The same things were measured in two ways. Each way mixes the same 9 hidden numbers, adds some noise and spreads widely along 6 directions of its own, which tell nothing about the thing.
In the rows, zero is written as 128.
Some things both ways: the first way, then the second way.
[111 109 156 134 148  49 134 102 113 115 119 105 134 138 131  73 156 104
 152  97 108 113 127 125  93 168  87]
[147 124 125 183 142 150 123 144 131 109  91  96  93  83 127  88 126 167
 150 129 141]

[124 104 171 136 152 123 150  87 119 113 209 137 107 118 134 157 100 183
 174 133 101 123  97 120 121 118 191]
[149 106 205 116 137 119  83 141 157 156 144 115 142  82 127 107 112  28
 115 138  81]

[ 56 144 161 148 161  35 143  89 126 118 169 110 116 118 126  90 130 126
 175  99  69 124 151 141 102 135  87]
[113 132 116  99 122 125  66 216 122 132 145 112 171 106  69 154 113  84
 155 143  98]

[129  83 138 125 169 129 192 149  59  98  86 101 129 154 102 148 128 124
 149  99 137 129 166 177 155 154 146]
[134 115 156 154  93 116 118 135 176 139 182 151 126 118 162 177 152 143
 122 138  90]

[143  97 123 125 133  84 156 106 100 112 127 120 131 144 157 123 115 156
 159 118 118 131 120 113 104 168 131]
[131 154 161 134 164 167 115 169 127  97  89  96  91  20  99 115 133 149
 132 180 151]

[ 92  95 115 146 150  80 208 109 147  73 127 100 108  91 118 154 134 138
 157 148 105 121 181 169 192 151 149]
[123  93 140 141 133 133  67 196 145  95 127 109 143  39  83 119 100  83
 144 147 131]

[196  88 128 126 143 134 149 170 104 113 134 160 155 141 128 164 118 129
 142 158 170  96 122 125 157 141 193]
[161 111 147 152 118 130 135 117 134 165 119 137  91 137 142 118 171 153
 128 115  61]

[150 101 103 116 179 101 170 124 155 124 134 129  82 118 131 165 137 130
 142  99 119 134 138  81 113 132 154]
[143  84 111 143 137  84  77 208 152 155 160 142 130 111 125  85  86 137
 208 186 109]

[134 119 134 129 132  97 142 158 110 139 158 187 130 153 129 110 105 148
 118 107 120  91 124 104 105 126 118]
[145 151 114 133 135 133 122 137 143 150 111 110 110 130 112 143 141 162
 127 152 111]

[ 64 128 189 142 182  42 164  59 149  79 132  41 176 121 127 107 165 108
 235 132 103 118 159 226 160 168 142]
[161 164 128 175 122 153 142 143 152  92 131 160 108 100 115 148 212 192
 138 111  70]

[ 51 131 153 109 128  80 149 135  61 125  75 120 133 165 138  63 113 110
 141 100 113  83 155 203 130 164  50]
[143 164 101 143 109 114 114 134 155  71 168 111 130 154  93 186 191 182
 131 113 129]

[ 87 156 116 109 136  37 130 123 117 140 120 156 125 146 171  90 113 109
 141 156  87  67 154 122 111 186  84]
[ 98 188  69 163 159 155 165  92  91 112 113 124 120 182  97 181 139 169
 114  51 130]

[124  80 162 124 166 103 130 117 173 111 133 116 105 127 135 119 169 123
 123 108 126 100  86  97  92 132 163]
[150 118 109 159 138 111 115 100 136  99 125 118  99 146 124 113 112 154
 138 123 153]

[ 86  90 159 151 167  82 145 107 130  91 136  88 127 148 140 110 147 130
 180  88 135 148 126 161  90 135 140]
[ 96 103  55 108 142 112  80 211 142 169 141 150 194 102  84 195  82 151
 112 205 123]

[153  88 149 131 158 113 143 131 105 121 139 142 106 138 111 124 147 104
 136  98 150 106 115 113 109 148 142]
[127 164 156 107 107 147 126 116 107 119 138  85 118 163 138 165 147 125
 118 107 131]

[ 91 113 120 135 164  52 171  85 148  96 118  92 105 120 161 148 154 153
 159 145  79 121 135 106 117 179 162]
[134 131 146 178 127 129 115 104 140  88 143 125 105 129 129 119 128 114
 145  77 129]

[136 115 181 121 172  72 113 111 136 136 156 139 109 112 100 102 164 100
 133  91 103 108 108  63 101 109 114]
[129 110  85 121 153 139  96 207  90  88 116 100 118  82  75 114 127 174
 168 174 155]

[ 84 103 159 130 181  72 146 144 113  97 151 141 137 161 122 115 113 129
 139 119  96 132 186 122 106 128 137]
[131 123 112 141 102 113 109 208 185 195 153 138 117 100 112 169 159 129
 184 132  42]

[101  78 164  92 155 109 116  71 144 111 124  88  74 112 174 114 129 129
 132 146  93 103  82 104  90 153 148]
[101 163 127 110 173 157 131  91  89  51 126 116 119 102  84 157 110  85
 108  72 195]

[126 109 134 139 150 103 163 119 134 115 121 105 103 103 121 144 156 122
 156 112 132 106 109 144 149 134 145]
[148 102 154 125 135 131 103 130 124 101 133 128 115 105 128 112 124 120
 127 153 149]

[171 115 161 104 161 117 157 143  92 148 143 179 126 150  89 137 136 143
 111  99 110  79 120  73 129 139 148]
[118 135 132 138 121 126 105 175 130 166 155 134 108 144 129 157 147 150
 156 149 101]

[126  71 155 126 164  92 119 136  97 117 109 110 107 153 131  79 145  96
 108  86 113 121 113  99  54 158 103]
[120 133 101 143 110 126  91 135 104  88 121  94 138 164 103 150 117 144
 131  96 142]

[220  52  83  99 166 187 166 213 119 148 157 180  81 139 114 141  59 104
  47 121 120  81 141  93  90 146 139]
[167 126 118 212 104 107  98 121 148 136 116 136 111 197 147  72 126 176
 177 108  80]

[122 151 171  78 198 145 142 144 115 176 170 147 108 135  98 132  79 103
 146  97  92  73 146 162 135  98 115]
[145 157 112 142 174 124 149 105 133  77 131 127 116 103 108 151 151 223
  97 166 148]

[180  65 154 118 151 166 156 149  86 106 182 162 135 146 101 123  74  89
 157 136 182  97 162 198 153 152 151]
[115 144 129 125 117 129 117 132 118 194 113  96 187 160 122 184 106  85
  65 103  50]

[ 85 130  90 113 173 106 173 135 153 122 111 118  86 136 171 169 116 131
 164 132 126 103 149 164 131 150 159]
[137 155 162  93 152 119 117 118 143 102 143 110  84  99 108 142 147 126
 143 146 167]

[110 106 124 119 140  83 160 103 118  99 120 118 118 128 165 162 114 186
 168 137 109 150 129 101 136 127 165]
[130 138 160  68 143 128  92 174 140  91 145 118 121  37  75 150 143 101
 150 165 128]

Other things, the second way, with their names:
(386): [164 146 151  74 107 153 105 118  82 107  96 109 121 135 113 122 141 117
 126 110  89]
(375): [133 106 150 137 134 125 104 164 176 174 137 147 114  73 131 142 122 107
 135 169 101]
(452): [167 142 180  94  87 123 112 137 133 145 156 107 128 147 149 149 166 115
 142 138  71]
(404): [143 125 124 120 116 120  85 169 144  61 146 107 125  78  77 153 168 167
 129 162 132]
(222): [136 182 104  92 123 160 125 152  76  93 137 172 136 160  96 167 171 177
 149 128  94]
(483): [141 151  89  99 136 150 105 134  93  87 123 161 159 149  79 158 128 138
 116 129 120]
(126): [123 138 132 107 136 103  79 178 153 133 130 100 165  90  96 146  92 104
 136 164 106]
(420): [123 123 129 182 132 120 107 155 161 116 147 110 117 106 125 121 120 126
 161 118 127]
(328): [125 170  96 148 114 116 119 135 149 169 110 122 192 171 143 178  91 166
  94 143  70]
(415): [113  81  82 133 202  98 113 156 153 172 124 118 168  75 117 112  14  78
 125 169 166]
(315): [ 81 143 102 172 148 165 116 181 125 124 139 154 153 101 118 181 115 172
 104 161 136]
(4): [136 135  81 153 174 122 149  57 117 112  82 114 153 135 126 112  54 114
 103  70 127]
(573): [137 122 164 127 103 133  99 151 144 173 109  76  75 109 116 135 150 114
 140 130 113]
(158): [139 152 108 181 108 166 143 115 116  95 117 147 139 149 150 147 145 183
 118 103  98]
(220): [136 134 189 117 130 132 145 113 174 204 115  78 116  79 167 135  92  56
 107 116  86]
(459): [158 135 123 171  62 137 117  86 119 121 149 175  94 232 149 168 197 184
 129  68  66]
(560): [112 178  93 123 122 129 123 169 154 146 155 150 158 158 122 192 134 180
 144 165 106]
(361): [176 115 129 159 119 106  70 133 154  97 102 106 157 127 103  81 106 118
 126 138 103]
(506): [148 148 125 130 104 128 116  98 119 143 143 148 148 221 160 142 119 149
 127 122  99]
(394): [116 149 144  78 153 146 125 176 120 109 141  68 124  76 100 171 138 142
 116 188 177]
(135): [129 120 166 135 121 125 121 108 153 150 119 107 101  77 137 139 105  76
 127  90  96]
(168): [116 110  74 160 136 134 126 156 128 141 130 172 144 113 130 174 110 184
 114 152 104]
(340): [ 99 154 119 124 158 174 119 183  96 148  66  90 152  33  80 154 111 124
  90 137  79]
(609): [118 126 152  84 106 120  98 158 110 145 164  96 154 132 135 170 108  99
 132 139 113]
(597): [141 190 133  92  88 168 158 134 113 183 146 117 128 204 150 193 184 152
 138 110  71]
(431): [115 167 117  70 114 150 134 205 139 186 177 157  86 131  99 203 198 139
 194 143  96]
(585): [134 164 143 137  89 123 106 147 157 143 152 106 127 179 141 165 152 136
 156 123 109]
(245): [113 115 126 150 113 164 112 148  95 116 152 104 126 157 126 158 133 115
 121  99 149]
(268): [122 149 143 153 143 119 106 112 129  74 111  89 143  94 120 132  94 144
 103 131 138]
(497): [138 167 134 127  97 152 123 203 139 124 144  95 112 105 109 164 202 192
 170 158  98]
(81): [ 96 196  90  78 156 202 166  90  57 139  77 154 154 136 106 211 108 136
  55 102 123]
(66): [121 124 134 152 137 149 130  84 113 148  92 138 123 123 141 147  96 112
  76  95 100]
(262): [137 110  85 115 116 132 142 153 110 135 168 155  99 158 117 154 167 134
 184  79 107]
(88): [118  82 104 179 141 150 113 144 112 156  94 100 155 101 133 116  74 108
  85 130 127]
(408): [ 94 153 114  42 152 124  83 164 101 143 112  87 131  99  55 183  94 109
 117 171 159]
(271): [141 134 162 148 100 121 102  95 140 165 128 108 109 179 140 148 134 108
 106  96  97]
(46): [160 103 150 150 151 117  84 163 149 134 109 114 115  81 107  73 113 120
 146 178 111]
(357): [137 125 123 110 116 135 106 147 123  90 172 136 116 139 105 175 175 161
 133 150 152]
(197): [111 148 166  93 112 114  78 131 143 131 114  48 159 102  99 178 101  79
  77 133 119]
(354): [174  84 189 151 113  89  75 173 176 120 176  76  98  97 128  84 169 117
 172 168 115]
(51): [149 112 130 113 106  90  75 153 158 140 149 125 135 145 124 125 106 125
 159 163 110]
(525): [ 99 133 120 166 115 160 112 217 143 140 149 136 124  69 102 179 162 133
 154 123  91]
(272): [146 201 128  85 116 126 145 131 142  99 165 153 140 141 126 195 176 182
 151 135  83]
(270): [135 164 166 128 108 149 127  95 145  98 138 131 121 122 141 172 136 123
 109 104 122]
(29): [116 155 113 127 172 171 173  84  91 131 107 107 121 135 147 155 101 144
  82 120 181]
(193): [126  98 121 116 140 151 139 118 113 178 136 198 130 126 160 141  85  77
 121 112  92]
(495): [121 147  91 119 131 120 156 114 158 168 133 126 105 124 133 177 117 144
 145 101 109]
(217): [148 122 105 106 141 131 117 130 110 127 128 147 116 137  84 141 163 139
 123 120 100]
(430): [142 115 143 157 114 110 105 112 151 105 155 101 161 144 150 135 107 119
 105 126 127]
(282): [101 152 113  97 142 155 110 149  88 149  84  93 136 102  99 176  95 140
  93 155 118]
(615): [110 187  84 170 137 141 158  94 113 117 133  96 118 231 137 172 138 194
 116  98 177]
(457): [128 208 175 158 152 154 174  80 128  81 140 104  95 127 145 148 165 154
 118  83 128]

Some of these things the first way, each followed by its name:
[148 116 109 165 150  71 129 155 121 123 159 129 129 116 142 129 117 124
 156 118 118 144 119 102  90 117 129] -> (386)
[109 127 159 130 168 116 146 161  87 148 136 134 129 158 103  94 120  93
 131  91 111  69 135 183 104 155 101] -> (271)
[133  86 154 121 159 103 150 114 125 120 161 148 110 153 125 117 123 161
 128  80 109 128 118  83  77 132 138] -> (560)
[125  92 176 110 158  88 141 127  87 110 120 130 141 147 110 105 131 134
 125 112  98 118 142 100 123 132 124] -> (135)
[147 105 117 112 162 155 180 159  95 126 135 169  91 138 113 179 105 120
 141 126 161  91 156 153 170 139 172] -> (354)
[ 87 118 174 126 128  71 157 104  70 115  89  92 156 153 120  74 141 136
 166  79 111 112 126 180 130 155  74] -> (375)
[108  75 219 115 169  68 139  45 142  94 140  96 123 132 105  86 194 128
 154  87 102 115 103  93 102 157 139] -> (420)
[118  85 174 133 150 112 160 125  94 101 154 144 141 158 104 109 121 139
 152  95 139 116 146 157 126 139 140] -> (197)
[135 130 106 152 135  87 147 171  93 135 157 189 118 141 117 116 110  96
 149 108 160  99 159 143 125 142  99] -> (597)
[133  79 143 144 141 104 175  98 118  91 136 122 107 123 117 140 156 144
 163 100 150 129 118 130 138 151 159] -> (430)
[107 144 128 153 157  63 188 139 122 131 182 157 144 142  88  98 106 122
 166  70 103 110 191 171 128 140  74] -> (328)
[ 76 131 122 118 129  79 139 104 146 132 163 158  71 111 158 114 100 141
 148 115 109 109 128 114 111 114  95] -> (415)
[157 100 139 133 156 118 134 148 110 149 148 135 100 133 113 100 127 106
 121  68 125 104  93 114  73 130 102] -> (506)
[132 132 119 137 128  83 147 122 144 133 150 168  97 108 129 126 148 109
 152 123 149  77 115 120 144 143 121] -> (29)
[149  84 143 140 132  98 152 163  99 105 115 168 153 168 119 118 153 137
 115 120 156  92 124 107 124 158 157] -> (573)
[100 134 146 153 203  66 152 132 143 120 167 103 136 131 106 115 138  76
 190  95 116 119 176 180 111 140 119] -> (282)
[162  81 121 108 139 147 149 139  96 132 134 124 109 140 146 117  81 125
 136 111 137 107 111 156 103 151 120] -> (46)
[120  80 192 110 171 129 153 124 116 106 131 113 126 133  95 125 134 132
 132 106 115 109 127 144 143 111 153] -> (404)
[160  38 121 131 108 141 160 135 124  90 125 115 122 128 146 101  97 134
 128 119 164 119 108 171 121 149 124] -> (361)
[143 101 164 105 189 144 186 125  95 139 159 124  99 125  74 128 108 108
 120  98  79  77 154 154 137 158 127] -> (315)
[102 138 146 116 159  90 140 143 137 146 150 164 114 144 127 123 124 137
 134 100 108  89 128 110 111 112 123] -> (408)
[101 137 127 132 130  66 145 125 142 144 139 187  94 145 133  93 161 111
 119 100 129  50 114 105  99 177  99] -> (615)
[165  61 187 112 133 120 125 123  90 126 116 133 128 157 110  84 147 156
  97  57 125 124  66  65  73 117 117] -> (51)
[153 113 128 143 200  99 163 161 142 124 189 157 110 119 105 192 119 161
 119 131  70 131 147  46 112 101 204] -> (168)
[ 81  90 174 117 207  98 147 117  74 105 131  75 114 150 114  95 106  76
 155 111  81 126 186 187  96 172 109] -> (525)
[148  89  92 114 182 128 180 144 110 120 144 126  91 143 143 160  79 131
 139 116 108 135 169 127 100 160 149] -> (268)
